Each new row is followed by its nearest point in the smallest flat space through zero that holds the last named rows.

z_579 (6 x 17):
[[-19 -15  -8  26 -12  -5 -12  12  30   0  31   5   5   2  -2  -2 -30]
 [ -9 -18  18 -14  -7 -20 -15   5   3   9  12   9 -14  -1  13 -16  12]
 [ -8  -9  17   1 -14   0  -1 -11  21  15  17 -19 -10   3 -26 -13 -13]
 [  3  10  -4  18   6  35 -25 -29 -13 -13  14 -24 -12 -10  14  -7 -10]
 [-11  23 -16 -20  21  29  -4 -12 -12 -12  13  -7  11  25   1   8 -15]
 [-19   6  15   5  27  18  -9  -1   8  -9   3   7 -13  -1   7 -22   8]]
New rows:
[  1  11  20 -19  -7 -12  -2 -13  -8   9   5   7  -2   4 -17  22  17]  [  5   0   8 -24  -6  -9   6  -5  -7  10  -4  -5  -2   8  -8   1   8]
[ 20  20  -1  -5   2  -2  -9  22   4   6 -21  -7 -23  20   4  14  19]  [  7   4   2  -9   4  -3   8   1 -10   0 -15   3   1  -1   1   3  13]
[ 22  -3  -9  18  18  11  13  -7  18  22  -3  -1  -4   9   3 -11  12]  [  2   4   5  11   5   6   7  -1   5  -1 -10  -2  -3  -7  -8  -4   3]
[-11   3  -5  10 -17   1  -9  -3 -21  -7  23  -7  16   8  21   6  12]  [  2  -2 -12  -2  -6   0 -16  -4 -12  -5  13  -1   2   1  19   6  -6]
[ -4  -4  -6  -6  -5 -10 -17  -6  -4  -9  23  -3  12 -18  14   0  -3]  [ -1  -7  -7   0  -9  -4 -17  -2  -6  -2  16   0  -1  -1  17   2  -6]
[ -9  -9  -6   1  11   1  13 -14  23  -4  -6 -22 -13 -15  17 -21  -2]  [ -4  -1  11  12   5   8  -4  -5   7  -1   1  -5 -10  -8  -2 -12   2]

z_145 (6 x 17):
[[-15 -14  16 -18   2   1  -3   4   0 -10  25 -14  16   9   7   2 -22]
 [  3 -30  -2  -4  24  14  -7  -6  22 -14   4  17 -12   4 -11  -3 -29]
 [ -1   9  16   0 -23  -4 -11   0  47 -34  10 -26   0 -12  -4  -3  17]
 [  4 -19  -9  -9   5  13  11   5  31  -1  -1  14 -11   3 -17 -12 -27]
 [-12   4   7   8  -4   2  -9  -7  38 -44  12 -12  -5  10 -11 -30   9]
 [-25  29   7 -29 -18 -10  -8  10   9 -16  -3  -4  -4  -5  -4 -24 -14]]
New rows:
[ 12  20  -4   0   4  -4 -11 -19  17  12   5  -6  10 -13   5 -19  20]  [ 3 12  0  8 -8 -4 -2 -2  7 -6 -5 -5 -3 -4 -1 -3 18]
[ -8 -18 -17 -10  16  -6  22  13  22  -4 -14  19  -4 -18  18 -12   6]  [  5  -4  -8  -2   1   5   6   2  14   4  -8  11  -9  -2 -10  -5  -9]
[ -5  -1 -21 -13 -14  17   0  11   9  18  -6  16  10 -16  -1   6  -1]  [  6   2  -6 -10  -9   1  10   9   6  17  -9   6  -4  -9  -4   5  -9]
[ 17 -13  20   8   6 -17   9 -21   4 -16  -7  -3   4   0 -16 -11 -20]  [  0 -11   1   3   8   5  -4  -4  11 -11   5   2  -3   4  -4  -3  -5]
[-14 -16  20 -19 -18  -4  20 -21 -21 -20  12 -18 -11   6 -14  10 -11]  [-11  -5  11 -11  -1  -1  -2   3  -2  -6  15 -11  11   6   5   0 -11]
[  0 -12  23  21 -17  21   0   0 -10  -6  18 -23 -10 -11  14 -10   5]  [  0  -5   8   8  -3  -1   0  -3   3  -8  14 -16  11   5   5   4  12]

z_438:
[[ -5  -2   9  16  20   9 -25   0 -21  11 -13  -2 -12  -7 -17 -13  -6]
 [ -3  -5 -20  -6   4  -3 -23  15  18  19  27   1   5   5 -11  -4 -23]
 [ 28  18 -13   9  -8   4 -18  19  15   5   1  -8   7 -12 -14  11   2]
 [ 36  16  -3 -25  -4   2  -2  15   4  13  -9 -14  21  -8 -33   5  15]
 [ -2  26  15   0   1  27  -3   5  14 -12  26  -7  21  -2   1  -2  -8]
 [ 27  12  12   9 -12 -13   8  10   1   9 -29  -5 -14 -26 -25  14  -7]]
New rows:
[ 14  -3   8   0 -29  -4 -22  -5  -2   9  -3   0   7   3  -3 -14  12]  [10  1 -7 -1  1  0 -7  4 -2  3 -5 -3  3 -1 -5  1  9]
[ -4   0  12  -8  -8 -20   0   0   3   0   7   1 -12  15 -15  -2   6]  [ -2  -6   1 -10  -1  -8   7  -1   0   6  -1   1  -2   1  -5   0  -5]
[  0   4 -10   3   5  -5  -5  -7  -5 -10   1  30  -4  -7  11   2   0]  [-4 -4 -6 10 -1 -2 -2 -3  0 -5 -1  4 -6  2 11  2  2]
[  2  21   5 -33  -2  -6  -6  -8   8 -11  -7 -20   6   8   1  -5   1]  [  6   6   5 -18  -1   5   9   0   2  -1   4  -5  15   3  -6  -1   7]
[ -2  -2 -27   1   7  28   8   1   2   2 -15  11   8 -21 -33  10  -1]  [ 12   5  -1  -1   2   2  -8   6  -2   7  -6  -5   2  -6 -14   0   2]
[ 12  10   3  -1  26   8 -18  -9   3  18  33   9   2 -15 -10 -32   4]  [ -4   5   1  -3  16  16 -23   6  -2  10  14  -5  10   3 -14 -13  -8]

z_697 (6 x 17):
[[ -4 -15  18 -30  -5   4  14 -12 -29  -4  -4   9  19  22   2  -4   0]
 [  4   0  12 -46  -6   9   5   8 -23  10  -8   8  11   5 -35   2 -17]
 [ 12   1  21  18  10   3   3  -6  -2  -5  26 -16  27  -6  20   8   8]
 [ 25  -4 -15 -12  -8 -14  18 -12  -8 -27  25  19   5  -3  -9  23 -12]
 [ -5  -1  19  15  20   3  16  -6  -9 -16 -17  -7  -4   2  10  -6 -10]
 [  9  -6 -14  18   9  -6  27   6   1   3  -1   8   5  -7 -15 -17  -4]]
New rows:
[-18   9   0   3 -33   5   9   9  -5   6 -33  -1   1  14  16  -6  -1]  [-18  -6   1  -5  -3   3  -4  -2  -3   6 -20   2  -9  13   7 -13   6]
[ -6   4  11  -4   3  22  14 -33   8 -22   9   3  -1  -2  -8  15  -8]  [  6   2  10  -4   5  -2   6  -9  -8 -21   3   0  -1   0   5  14 -11]
[  4 -11 -19 -24   0   3  28 -10   7  -4  -5  14   5  24  -1  -3   1]  [  0 -14 -13 -13  -9  -7  17  -8 -12  -5  -3  19   2  13  -5  -7   1]

z_646 (6 x 17):
[[-10  -8   2  18  11 -12  -7 -19  15  -5   5 -13   5  21  17  -2   0]
 [ -8  10   6  -9 -27  -2   9   0   1  10 -14 -11  26   4  -5  -4   1]
 [-13  10   0  -5   9  24   1 -12  -9 -16   8 -10  20 -11  18  10  -4]
 [-10   8  18   4 -12  -8  -1   5 -17  13  -2  16   1   7  -5  -4  13]
 [-10 -11  10  12  14   0 -10  -6  19 -34   9 -17  30 -10   4  13   4]
 [  5  17  17  14   2  -3   5 -11 -16  -4  -9  21 -20   5  24  -1 -13]]
New rows:
[ 18  20  12 -20   6 -24   3  10 -12  16   8  17  -1   9   2   1  -7]  [  5   7   6   0  -8  -5   4   5 -12  11  -6  15 -13   2  -2  -5   0]
[  9  26 -18 -24   9   4  -5 -15  -2 -16   6  22   5   4   3   3  19]  [ -2   5  -4  -6   6  13   0  -1 -11  -1   6   3  -2  -7   5   3  -1]
[  4 -16  -6 -23  -3   3 -26   5   1  -9   5 -10 -20  11 -18 -14   6]  [  4 -13 -14  -5   6  -2  -5   9   6   8   8  -3  -9   1 -15  -2   7]
[-19   1  21  19  19   0   6 -10   4  -2  -1   5 -17  -7 -14   3  -4]  [-1 -2 11 13  9 -6 -6 -1 -3 -9  4 10 -7  1  4  3  4]
[-12  11 -11   0  12   0   7   0  -2   2   6  11  -3   4  13   3 -17]  [-1  5 -4  0  7  8  2 -8 -7  1  2  2 -8  3 13  0 -6]

z_597 (6 x 17):
[[ -8 -22   0   0   7 -22 -23 -13   1   5 -22   6  19   9  -9  -6  -2]
 [ -1 -17  12   7 -11   4   6   4  20  -7   9  18 -21  17  -3 -11  12]
 [ -5   8  13  -7  -5 -19  -9 -14 -10 -13 -33  -4 -10  -4  -4 -12  -3]
 [ 20   8  -6  15  -6  -9   0  -3  -1   6  15  18   4   4  30 -12  13]
 [ -8   4   4  10  15 -16  13  14   0  13  26 -15   1   1  26  -6   3]
 [  0   1  -9  12   3 -12  16 -16  18  16  -4   9  21  27   8  -5   7]]
New rows:
[  5  15   2 -20   5 -16   9   5   9 -22 -10  16 -22 -16  19  11  20]  [  6  14   9   0 -10  -3   4  -1  -6 -11  -4   2 -19  -6  10  -9   4]
[-22   2  -6   5   8  10  -8  -7   5  -4  -7 -19 -16  -7 -13  16  17]  [-11  -2   4  -8   3   6   3   4   1  -4  -5 -11  -5  -3 -14   6  -6]
[ -2 -17  -6 -16  12  17 -16  -2 -21  -5   3  -4  -1  -6   7  -3   1]  [  2  -9  -2  -4   3   3 -18   8 -11  -2   4  -1   2 -14  -4   5  -4]

z_65 (6 x 17):
[[  4   2   1  12  19  10  36   9   8  -4 -15  22   0  10  -5   5 -16]
 [-31 -18   0   2  23  14  -9 -21 -10   8  22   3  13  -3   6 -11  -9]
 [ -4  16   6   9   5   3 -23  23   9  18   2  -6  22  -2  15   0 -12]
 [-23 -12   0  25   1 -18  14  21   5  24   6  10   5 -19  -5 -17  -1]
 [-34   9   3   2  12  -4   0  -8  25   5   7   1  37 -22 -14  -5 -13]
 [-28   7   5 -11 -17 -23  24 -14  20  -5  -2  24  10  -2  10 -16   7]]
New rows:
[  0  -9   0 -16  15  -3   0 -10  -3   5  22  20  19  14 -11   6  17]  [-11  -5   0  -6   6   5   2 -16  -2  -4   6   4   3   1   1  -3  -2]
[ -7 -16  -7  22 -22  12 -12 -15   0   4  22 -18   7   1  18  -5   3]  [-10 -10   0  -1  -2   0 -19  -6 -11   9  15  -7   0  -3   9  -8   5]
[ 18   3  16  19   7  20  18   8  22 -21  -8  -8  11   3   8   2  -7]  [ 11  13   2   3  11  10  11   9  10  -5 -13   6   6   7  -3  11 -13]
[ 11 -18   0 -19  15 -11  13  16  14  20  -3  -8 -11  13 -10  22   7]  [12 -2 -2  6  1  0  8  9 -2 -1 -7 -1 -9  0 -9  5  0]
[  4  17 -12  12 -15   3   4  17 -21   8  -6   7   1  -3  -7  11  15]  [12  1 -1  7 -7 -6  1 16 -1  5 -6 -3 -8 -1 -2  2  3]
[  8  -8   9 -11   4   8  -8   4 -20  -3  21 -10 -17 -20 -13  -8 -21]  [  3 -13  -5   4   7   7 -11  -4 -13   2   8 -13  -7  -6 -11   2   2]

z_378 (6 x 17):
[[  6 -13   0  -2  14  25 -10 -15 -42  -8 -30 -16  20  -8   4 -31  -9]
 [ -5   8 -26 -10 -16   5   2   8 -29 -23 -10  -1   7 -26 -16 -12  16]
 [-15 -12   1  -1   9   2  29   3 -31   8 -22  -4  -5   6   2  34  -8]
 [-18  10   2  -4 -36  20  20 -13 -15   4 -14 -10 -11 -23 -13 -23  -4]
 [  9  30  -9 -23 -13 -16   6   4 -29   6 -12  20  10   6 -22  -2  16]
 [-23   2  24 -10 -19  18  18  -3 -47  -9 -35 -28  -9   7   3   2  -7]]
New rows:
[ 17   6  14   5   4  10 -36 -11   8 -18 -19  23  24 -15 -19 -19 -33]  [ 18   1  -1   0   8   8 -21 -12  -1   1  -2   2  16  -3   0 -34  -2]
[  0  18  -1  22   9 -15  -3  -4  -8   2  18 -11 -21  11   0 -17 -11]  [ 2  3  8  0 -3  0 -5 -2  9  2  4 -1 -2  5  3 -5 -2]
[ 28   8 -25   9   5  -7  -2   0 -14  10 -27  -2 -21   2 -21  -6  14]  [  7   7 -13  -7   2  -3   3  -2 -16   5  -7  12  10  -4 -11  -4   5]
[ -2  -6  -3  -7   2 -11   7  18   6 -25  17  12  -1 -13 -13  -9 -11]  [ -1   1 -14   1  -4  -4  -4   8   7 -12  10   2  -1 -11  -3   1   9]

z_459, 6 rows:
[[ -2  17 -16  -2  37 -11  -9  11 -13  43   5  -3  -9   6  12  -2  13]
 [  7 -18 -11  11  -6   8  15   4  19 -21  -1  -6   2  14 -23  31  20]
 [  4   1  -4 -14   1  15  21  25   0   3  32  19   9   1 -30  23  -4]
 [-13   0  -4  15  32  21  -1  12  13   3 -12   7  16  12  -7  -4  -3]
 [-13   9  -4  -5 -13  20 -11  -7  28 -16   8   3   9  -6  13  13  12]
 [  5  -7  -3   1  10   6 -32   6   2  37  12  15 -14  12  -1  28  23]]
New rows:
[ 20  18   7   7 -20  13 -13 -20 -16  23 -21  13   1 -17  -5  17   6]  [  5  -7   9  -2 -11  -2 -20  -6  -4  10   3   8  -9  -1   4   4   2]
[ 19   3  11  -2   6  17 -15   0 -23  -5 -12  -4  13 -16  -3 -10 -14]  [ -1  -3  12   1   0   2  -4  -1  -8   1  -6   7   3  -3   0 -16 -17]
[ -4  21  -8  -5 -23 -19  12 -10  22  15   8   4 -22   7   6  -2 -23]  [  1   9  -1 -12 -11  -8   2  -4  -5   0  10  -4  -4 -10   9  -2   0]
[  4 -13 -17 -17  19   0 -16 -16  20 -11  15  11   8 -12  -3  16 -10]  [-5  3 -2 -3 -3 12 -5  2 11 -2  8  7  4 -1  0 11  5]
[-15   1  -4   3 -16  -8   4  10  16  19   9 -17 -13 -18   1   0  -6]  [ 0  8 -4 -8 -5 -5  1 -2 -1  2  8 -3 -3 -5  7  2  4]
[ 10   8  11   0  22  16  22  21  16 -21   1  -5 -18  -3  22  20  -7]  [-5  6 -9  0  6  7 12  5 10 -9  3 -3  8  1 -3  5  4]
